The same things were measured in two ways. Each way mixes the same 11 hidden numbers, adds some noise and spreads widely along 6 directions of its own, which tell nothing about the thing.
Some things both ways: the first way, then the second way.
[  7  17 -20  -9 -33  11  15  -8 -35  29  20 -58 -28 -12  30  40   4  -4]
[ 31   1 -38 -34  18   3  25  27 -13 -12 -11  -4 -12  20 -20   4 -13 -21
 -31 -11 -47]

[  6  -6  -4   5   1 -20  11 -13  10   2  12   4 -10   7  -6 -50   8   0]
[ 18  20  -3  13  37  -9 -11 -16  31   6  -9 -22  38  17  38  -8 -27  -1
 -34 -41   5]

[ -1 -23 -16  49  30  -2  13   9 -38   2  53 -11  29 -10  -2  -8 -45  -5]
[  8  16  23  -9 -12 -19  -7 -40  32  33  34 -21  18  -7 -18 -11 -11  -7
 -14 -32   4]

[ 16  23  20   0   2   1 -26  40  45  28  22  49 -12  44 -25 -65   1  -9]
[  7  -9  20  17  41  18   2   1  10  -8  -5  28 -31 -16   4  34 -19  18
  24  -1   6]

[  3  32  -5  -4 -19  12 -16 -23  20  17 -15  20  16   1  -8 -16  20 -14]
[ 12 -22  -3 -44 -13   5  23 -30   3   8  -2 -37  12  -4 -30 -10   5  -3
 -27 -23  12]

[ 37 -25  -4  16   6  12  -7  27 -46  26  37  23  50  26   2  33 -43  -8]
[  9   5  41   1   4 -19 -12  18  -8  44  24 -15  -3   3  -6  53 -52   7
  20   2   7]

[-32 -16  -3  14 -19  23 -20 -32   2   7 -39  21  70  11   5  43 -20 -15]
[  8 -26   2   1  33   0 -27 -17  13  13   5 -41  27 -40  20  -2 -21  19
  -2 -17   0]

[  0   9  17  -9   7 -18  17 -11  -8 -30   5  -6 -31  31 -25 -34   4  30]
[ 22   5  -4 -47   9  -1  41   7  23  -4 -44  12  20  -4  22 -29   4 -21
  -6 -34 -12]

[-50   5  -6   0 -37 -10  19 -51  -9 -22 -25  -2  48   7   6  -3 -24 -23]
[  4 -89  19 -32   2   3  17  20  17   4 -23   5   2  11 -19   3  30  16
  35  46  13]

[-25  23  16  12 -30  23   9  27 -14  -2   5  37  21 -21  -7  -5 -13  42]
[ 18 -23  17  25  16  26 -27   3  22  11  33  -9  36  -4  22 -22   5  28
  20  -5  -5]

[-22 -14  -6  10   6  -6  28  -6  -4 -11  -3 -22 -31  20 -14 -14  -4  21]
[ 11   5  -3 -17  16  13  37  13   9 -12 -32  25 -22  -4  -5  12   0  -5
   8 -22  -3]

[ -8  19   6  -4 -22  16  -1  20  -8  13 -10   7  16  11  -6 -19  -9  13]
[-14 -38   9   0  -5  32  22 -14  17   3  15  24 -33 -21 -16  20   3   5
  48  24  -2]

[  7  20  -3 -22 -12 -19  -7   0  -2   3  18  -7 -14  23 -17 -28 -14 -13]
[  2 -57  19 -36  19  20  51  14   1  -2 -12  50 -41  12 -20  22   8 -10
  38  27  -4]

[ 60  -3   4  23  40 -14 -17   9 -30  24  69 -31 -32  39   7 -45 -11 -28]
[ 12 -71   7 -30  -6 -18  44  19 -15  25 -24   8 -19  21 -20  -1  45 -18
  57   9  -1]

[  8   0   9  -1   7  -8  -5  -9  -7 -14   4  12  10  36   5   0  -5   7]
[ 15 -55  50  44  13 -11  -5  10  10  42  34   7  16  29   1   0  13  43
  58   9  41]

[ 55   1  -8  -4  27 -24  29  21 -34 -18  64  -5 -44  83  -4 -34   0  39]
[ 27 -17 -15 -29   4  11  19  14  -4  -5 -11  -3 -11   9 -16   1 -15  -2
  -3  -6 -25]

[ 22  45  10  -4 -24  13   3  30  -7  23  49  14 -28  38 -25 -18  -3   0]
[ 11 -44  21 -47   0  10  19   2  -4   8  19   9 -36 -20 -37  19   2  27
  26  47  16]

[ 16  -7  29  31  17   3 -20  -7  -4  15  -5   4  13  18   5 -42   9  -4]
[  4   9 -18  -2  11 -22  18   1  19  11 -23 -24  29   3  35 -13  10  -5
   7 -41 -18]

[ 17   0   0  -2   0   6  -6 -27  -3   9  -3  -5  14 -11  10  22  15   7]
[ 17  -3   3  26  18   2  10 -18  35  11  12 -13  36   8  33 -27   5  12
   2 -50  -1]

[-25  29 -20 -19 -38  18  -4   8  14  36 -12 -23 -49 -11 -18  -7   1  12]
[ 11 -22  18  39  32  38 -35 -30  17   1  48 -20   5 -26   0   2 -16  41
   7 -24  -9]

[ -1 -21  35  25  37  -9 -29  -3  22 -11 -15  49  49  31 -20 -48 -19  -4]
[ 13 -21  14  25  20   5 -24  21   0  15  32 -47  32   2  18  10 -12  47
  10 -11 -11]

[ 15  32   7  -4 -31  15 -22  -6  24  44  -9  21   9 -20   2   3  29 -29]
[ 13  -2  28  19  26 -23  -3  20  -5  36  27 -33  35  42   8  21 -13  27
 -17  -5  38]

[  2  52  10  -1   4  -8  -5  33   8 -11  33   9 -58  45 -36 -89   2  30]
[ 13 -39  27   4  17  20 -11 -28  17  15  34   1  10   4  -2 -21  24  15
  22   2  11]

[ 43  21   5   1  -1   4  22  34 -17  25  45 -11 -58   5 -27 -36  21  34]
[ -7 -48 -10 -28 -13  43  41  -3  -1   1  27  -6  -8 -22 -22  -4  14  29
  29  27   7]

[  1   8  21  12  -3  11  -1 -11 -16 -19   4  33  32  37  -7  15  -3  18]
[ 35   2  -7 -29  38  19  16  63 -18 -16 -24  12  -3  30  26  15   9  -2
  -9  12 -32]

[  2  14 -29   6 -19  25  32  12 -35  30  40 -50 -29 -45 -17   6 -12  11]
[ 11   7   6 -26  22  29  13  -4  23  -5 -26  10  17  -4  44  -1  21 -47
  -8 -26 -11]

[  0  -2 -15   8 -23   9   9 -12 -25  23   7 -11   5  -7   0  22  -9  -9]
[  2 -10  22   9  11  29  13   0  13  -6  15  26 -31   2  -6  27  -2  23
  32  14   7]

[-23   4   4  -1  -2  13   5 -15  17 -17 -47  16  24  24 -16  -4  15  17]
[ 11  -4 -11 -31  18  21  38  36 -17  -4 -26   1  -4  17   3  32   4 -16
 -10   4   6]

[ 15  -1  19  23  15  22  11  17 -23   2   8   7  14   7  -9  21   3  29]
[ 21  11 -16 -34  -5   8  30  55 -23   6   1 -22   9  13  -3  14   6   1
 -15  -3 -25]

Other things, the second way, with their names:
j_584: [ 31 -52  48 -16   3  17   2  12  19   0  -5  12  -7  29 -10   7  35  18
  15  22  13]
j_605: [ -1 -12  16  24  38  20  19  20   3  -3   3  34 -25  11  -9  37 -30  23
  25  11   8]
j_56: [  8  -1 -27   4  -2   4  56   1   1  -3 -27  15 -19   3  -6   5  -6  -9
  27 -36  -5]
j_849: [ 60  20  12 -22  -8  -8 -36 -18  25  13  27 -33  10 -10  -7 -17 -28  11
 -37  -3   4]
j_694: [  2 -18 -13 -42   9   9  18  -5   2   0 -25 -22  12 -21  -2   0  20 -27
 -15 -11  -3]
j_224: [ 21  32  -3  28  31  -7 -15 -18  28  12  41  -3   3  25  13   9 -22   1
 -27  -7  -7]
j_941: [ -3 -53  15 -20   8  17  43   9  25  -2 -31  24   4   2  17 -11  42   4
  48  -2   4]
j_771: [ 48  20  22  14  30  -8 -33 -14  21   1  10 -15 -10 -30  34  -1   5  26
  -3 -21   9]
j_744: [ 15 -56  12 -36  13  20  15  14  17  -4 -31 -20  23  -5  15   4  -4   1
   0   0 -16]
j_533: [ 14 -18  23  15  18   8   4  40   5  17  10  -1  24   7  27   8   6  24
  26  -2  -1]
j_442: [ 35  10  -5 -41   2 -20   1 -21  37   9 -20 -29  46  -9  35 -53 -11 -19
 -26 -44 -21]
j_214: [ 10  -3  21 -18  14  22  30  15   1  -1 -12  33 -13  14 -10  17 -15  -6
  10   0  20]
j_303: [ 37 -45   3 -25  33 -16   3  -2  -8   8  13 -29  -7 -14  -7  -9   6  42
   3   5   2]
j_829: [ -1 -62  -9 -11   5  27  21  -4  10  -6 -14   1 -11 -35 -28  -8   5  20
  30   6   0]
j_456: [ 22  17  21 -15  38  16  11   8  22  -6 -22  19  10  -6  51  10 -16 -14
   2 -20   1]
j_104: [ 17 -29   7 -37 -11  14   7   9  -5  13  44 -31 -17 -10 -30  27 -19  15
  -7  31 -24]
j_604: [-14 -30  16  10 -12   4  53  22   6  31  24  17  22  16 -12  -4  21  31
  48   7  41]
j_44: [ 21 -47 -13  12  17  32  -6  35 -17 -13  17 -15 -35   0 -16  47   9  25
  20  45 -17]
j_923: [ 23 -13   2 -33  -2   9  19 -23  21   0  -4  -2  10 -25 -15 -40  -9  10
  -7 -41 -13]
j_365: [ 12  -5  27 -17  13  -3  12  26  -5  24   2 -14  24  23   0  14 -13  -9
 -13 -16   6]
j_192: [ -1 -68  27 -21  11  23  31  40   4   7 -11  24  -9   7 -11  31  16  -1
  44  32  -6]
j_596: [  4 -66  -6 -50 -16  18  48  17 -14   7   3 -10 -11 -17 -21  -1   9  32
  43  33   7]
j_14: [ -5 -17   4   8  49  35  25  21  -6 -13  -3  48 -38  14   2  25   3   6
  33  13  -8]
j_540: [ 15  -7  12   6  16  -2  -9   8  24  12  11 -25  34  29  26   1  -5  13
 -16   1  -1]
j_925: [  3  -8  35 -21  15  -8  -6  -2  15  17  16 -23  14  20   7  26  22   6
 -26  18  23]
j_652: [ -5 -56 -18 -42 -16  28  53   8 -14  -2  -1   6 -29 -22 -39   5  16  16
  39  29   2]
j_213: [  8   9   1   5  19  34   8  10 -11  17  57 -25   4 -14  21  34 -11  10
 -11  -5 -12]
j_918: [  3 -22  28   2  20  34  28  34  -3  -2 -22  60 -18  30  -8   6  33   4
  47  13  23]
j_8: [ 11  15  10 -17  -2 -21  16 -31  14  17   0  13 -21  -4 -27  -8 -13  10
   7  -9  36]
j_285: [ 39 -11  12 -24  51  13  23  47  -4 -16 -44  16   9   2  19   3  -3 -15
 -18 -48 -34]
j_294: [ 16 -35  24  30  37   1   7  26  -4  10  14   7   8  25   2   7  17  26
  23 -26  -9]
j_749: [ 28   1 -12  -6  29 -15 -10  -9  -4  18  26 -50  22  11  -3   7 -33  17
 -45   7  32]
j_635: [  0 -46 -14   5  -3  30   7 -64  26  -2  41 -42  -2 -53 -18 -15  20  39
   4  -6  17]
j_379: [  0 -30   9 -20  10  37   9  -4 -10  10  52 -27  14  -8 -33   8 -17  31
 -19  21  19]
j_381: [ 31 -18  12 -14  -3 -16   3   0  -9  31   9 -25  14   8 -23  -4  -3 -10
  -4 -24  12]
j_664: [ 30 -11 -37 -40  29  31  33  46 -30 -20  -9  -8 -12  -5  -8  20 -14  -5
 -23   2 -41]
j_139: [ 37 -10 -15 -25   4  -3  -7   1 -21   8  13 -59   5  -7 -33  14 -31  10
 -40 -17  -9]
j_781: [ 30   7 -28  10  22 -24  -3  17  35  10 -16 -17  46  10  51 -26 -12  -6
  -4 -13 -14]
j_545: [ 30  18  34  24  36  23 -32  13  16   5  42  -9  19   7  11  11 -31  22
 -25 -26 -30]
j_96: [-20 -92  23   9  29   3   8 -29   2  31   9 -19  32 -32   4 -18   6  17
  58 -18  20]
j_807: [  5  -6  14  33  -2  32  -2  21  29   9  30  -2  35  14   8 -11 -16  36
  20  -4   6]
j_258: [ 15 -14  -4 -15  44  17   8  47 -12  -6 -24 -19  37   5   4  14 -28   7
 -36 -30 -13]
j_632: [  1 -57 -20 -11  13  17  17 -14  24   5  21 -32  40 -41   5 -34   2  27
  -2 -10  -4]
j_512: [ 25  12   2  19   6  -1  23  20   7   4 -19  10   1  18   3  13 -16  -2
   7 -39  -2]
j_710: [ 22  -8  23  -9   3   2  19  20 -11  14  17   4 -17  30 -25  28   1  12
   9   7   9]
j_87: [ 22  23   7  -6   8   3   2 -13  18  -2  10 -21  -1  -3  -8  17 -30   8
 -32 -37 -19]
j_569: [  3 -15  23 -24  28 -32  15 -20  19  22 -10  -9   4   0   4   5  -4   5
   0 -12  29]
j_102: [ 12 -44  -7 -37  -8  27  13 -21  11   1  15 -25   0 -30  -1 -11   0  20
  20  13  -8]
j_687: [ 54 -28  13  14   1  12 -32 -23  27   8  39  -8   3   3  -9 -41 -14  25
  18 -14 -29]
j_405: [ 20   5  15 -34  24   1  18  38  -7   2 -22  -2   8  31  30  17  11  -8
  -7   5  -6]
j_25: [ 27 -81  -8 -20  16  22  16  20  11 -18 -31  17 -15 -25 -17 -21  28   9
  33   8 -31]
j_937: [  8 -31 -10 -15  31  13   8 -12  12  -7   5 -37  21 -35  14  -8 -18  37
 -13  -9   3]
j_800: [  8 -41  23 -13 -18  -2  19 -29   0  29  36 -29 -13  -4 -29   8   1  42
  27  19  38]
j_201: [ 26 -46  24  16  16  -4 -11  31  -8  25  23 -16  24  13 -11  -4   6  41
  22  16  29]
j_375: [  2 -25 -21 -31  -9  21  21  -4  18  -4  -2   5 -11 -32 -13 -19  17   2
  24  11 -17]
j_776: [ 13 -29  17  -9   3   6  20   8  13  12   1  -7  20   1   6  -7  22  10
  12 -10  17]
j_840: [  8   0  33 -21  14  20  31  49 -28  13   4  30 -20  41 -23  48 -21  -6
  11  13   9]
j_351: [ 12  25  -6 -10  23 -21   2   5 -22  31  30 -18  18  10 -15  -2 -25  17
 -17  -5  30]
j_354: [ 13 -12 -11 -11  25  50   4 -14  11 -20  32  -7  -1 -29  -5  -6  -4  20
 -25 -12 -12]
j_242: [  6 -39  29 -11  -4 -11  10   0   4  36  -6  13   5  19  -6  -1   7 -11
  46  21  42]
j_848: [ 38  -1  -7 -20  42 -12   5  37 -15  13 -22  -1  31  36  26 -19 -12 -10
 -12 -10   5]
j_793: [ -3  -1  34 -25 -20  -5  -9 -59  52  24  20 -14   7 -33 -19   1 -24  10
 -12  17  60]
j_954: [ 12 -14  26 -37 -17  26  15 -15  26   7  -3  28   6   2  17 -33  28 -12
  39   2  -2]
j_306: [ 15 -76  -4 -15  10   8   8 -25  10   0 -26 -14  -2 -51  -2 -29  23  14
  47 -19  -2]
j_257: [ 38   1  26   3  25 -13  -2  53  -2  19   7 -10  11   9  28  30 -27  19
   7  -2  -8]
j_507: [ 32  21  19  -5  53  27 -25   3  -9  -6  22 -26   8  10  27  25 -36  23
 -45 -11   3]
j_30: [ 30   4   0  10  24 -10  24  28 -11   8  -1  -2  -7  49   1  16  -2  21
  -2  -1  16]
j_220: [ 14 -14  -6 -22   0  14  -8 -23  15   5  34 -41  11 -40 -16  -3 -31  25
 -21  -1   2]
j_493: [ 16  -6   0 -12   9   0  16 -20   5   7   7 -31  15  21  -3   2   0  12
 -27 -11  19]
j_609: [ 19 -31 -14 -13   4  46  23  18   0 -14  22  -2 -20 -30  -9   9  16  16
  19  16 -26]
j_990: [ -6   5   7 -23  -4  -2  38  21  -7  20  16 -11  -9  30 -19  51 -15   7
  -9  30  28]
j_741: [-15   0  25   7  40  55  35  39   1 -20   8  41 -17  13  -5  55 -13  -4
  -4 -28 -41]
j_532: [ 15 -62  10  -4   5  17  -3  17  -4  16  25 -21  12  -3 -13   0   8  31
  23  36   9]
j_146: [ 14   8   0 -26   3 -11  27   2  24   0 -13   0 -23 -12  -1  35 -43 -10
  -5  -5 -28]
j_36: [  8  28   1 -18  24  13  40  39  25 -10 -46  44  12  18  38   8   6 -32
   1 -26 -17]
j_440: [ 23   7   4 -27  -7 -32   7  -9 -11  35   6 -38   4   9  -5  19 -33 -16
  -5 -22  -7]
j_68: [ -1   7 -23  -5  30  -3  -9 -14  24   3  10 -45  31 -28  36   7 -19  16
 -29  -8 -14]

Some of these things the first way, each followed by its name:
[ -4  -4  25  25   0   1   2  13   1   7 -10  25  19 -37  -7  -4  13  15]
j_604
[ 20  20 -20 -34 -23  -5 -39 -12  -3  35 -15 -29 -40  31 -10   4   6 -25]
j_96
[-10  30 -11 -31 -20  -3 -25 -13  -3  27  -8 -37 -31 -25 -21  18 -21 -45]
j_545
[ 18  22 -11 -16   1  -9   7  -5 -16   2  41 -37 -38  51  10   5 -10 -16]
j_25
[-14  17  30   4  25 -14 -10  12  31 -30 -10  35  -9  52 -21 -51   4   6]
j_201
[-30  15  26  -2  -3   2 -48 -16  45   9 -41  23  18  -3 -10 -19  -1 -15]
j_294
[-43 -53   2  49  22  -9  28 -25  21 -19  -6  18  50 -26  -6 -23 -13  11]
j_749
[ 35   0   0   7  -5   1   3  30 -23  63  50 -48 -62 -34  -4 -54  -9  -8]
j_440
[ -4 -33  -3  25   5  -8  22 -10  14  18  28  -1 -13 -10 -26 -23  -4  13]
j_937
[-60  16  -5   1 -53  22  15   8  16  11 -30  28  22 -62 -33  10  -4  37]
j_379
[ 14 -23   3  42  61  15  26  -9 -11 -17  51 -28 -28  73 -14   2 -11  15]
j_771
[  1  -7 -10  15  20   9  15   4 -16 -17  16  -3   7  32   5  13  -9  31]
j_381
[  8   4 -10  10 -17   8  -2  -7  10  33  32  21 -18 -16 -38  -7  -3  -2]
j_507
[ 16 -22   2   5 -10  28  49  28 -31  22  54 -10  -4 -13  -1  50 -20  54]
j_257
[-33  -2  12  39 -29  20 -19  -9 -11  15 -28  29  37 -24   6  41   6  -6]
j_351
[ -1  -9 -17  14   2   8  18 -28 -22   9  12 -34  -4 -15  -5  33  -5  -7]
j_776
[ 37  37 -18 -41 -11  -1   1   7 -26   4  19 -25 -10  60  -5  26  -7 -20]
j_192
[-17 -17  -9   4  34   0  32 -10  -2 -31 -19 -45 -12  72   1 -17  -6  13]
j_44
[  1  -1  17  18  -8  18 -15 -13  12  32 -15   7  47  -8  -3  -4   3 -26]
j_68
[-22  58   7 -25 -54  41 -20   2  37  35 -30  17   0 -38 -19  23  24   6]
j_354
[ 35  -1  37   1  21   5 -15  22  26 -13 -17  76  40  59  13 -39  33  53]
j_56
[ 49 -10 -15  23   0   7  19  -8 -30  43  62 -21 -27  -5  -3   2   6  -1]
j_800
[ 27   3  19   0  23 -19  -4 -35 -30 -32  18   1  17  42  -1 -14 -11  -6]
j_442
[-14 -18  -1  53 -19   8   6 -17 -19  24  22  23  33 -23  17  16  -6 -18]
j_8
[ 35  22  24  13  30 -17 -24 -12 -52 -43  22  32  29  61 -22 -29 -21 -16]
j_954
[ 18  -8   6  11   9  49   8  28 -13  24  11   1  25 -22 -17  47  -1  56]
j_213
[ -1  33   8 -11  -2  11  26 -12 -20 -38   6   3   2  54   4  15   1  16]
j_849
[-66 -50 -41  18 -18 -11  69   5  -4  -6   9 -22 -31 -37 -32   7 -30  63]
j_258
[ 36   6 -11 -15 -12  -9  13  -4  -7  20  48  11   5   7 -19 -26 -14  -3]
j_744
[ -7  -1  -4  -3 -40  -2   0  19  16  47   9  16  -3 -39  -4  -9  -4 -14]
j_605
[ 20 -19  13  20   3   5  50  11 -39 -15  40   0  29  11  33   8   1  46]
j_781
[-46 -39  18  32   4   3   2 -60  14 -11 -12  -4  28   0  -6  15 -19   7]
j_303
[-30  -3  22  19 -16   4   3 -16  14   7  -5  14  24 -36 -18 -37 -10  11]
j_941
[ -5   3  44  17 -34  15  13  30   9  20  17  61  13 -31 -27 -46   3  65]
j_596
[-14  36  41 -12 -10 -17 -20  16  26 -22 -17  45 -20  27 -19 -70  15  17]
j_848
[-32 -30  -2   0  -9  12  27 -23  -3 -18 -41   3  36  -8  20  43   2  39]
j_512
[ 22  -8  -9   9   5  -8   5   1 -14  -8  27  42  32  18 -12  12  -8   0]
j_214
[-21   2   9  17  13  24  -1 -27  43   3 -32   2  21   1 -12 -18  22  11]
j_635
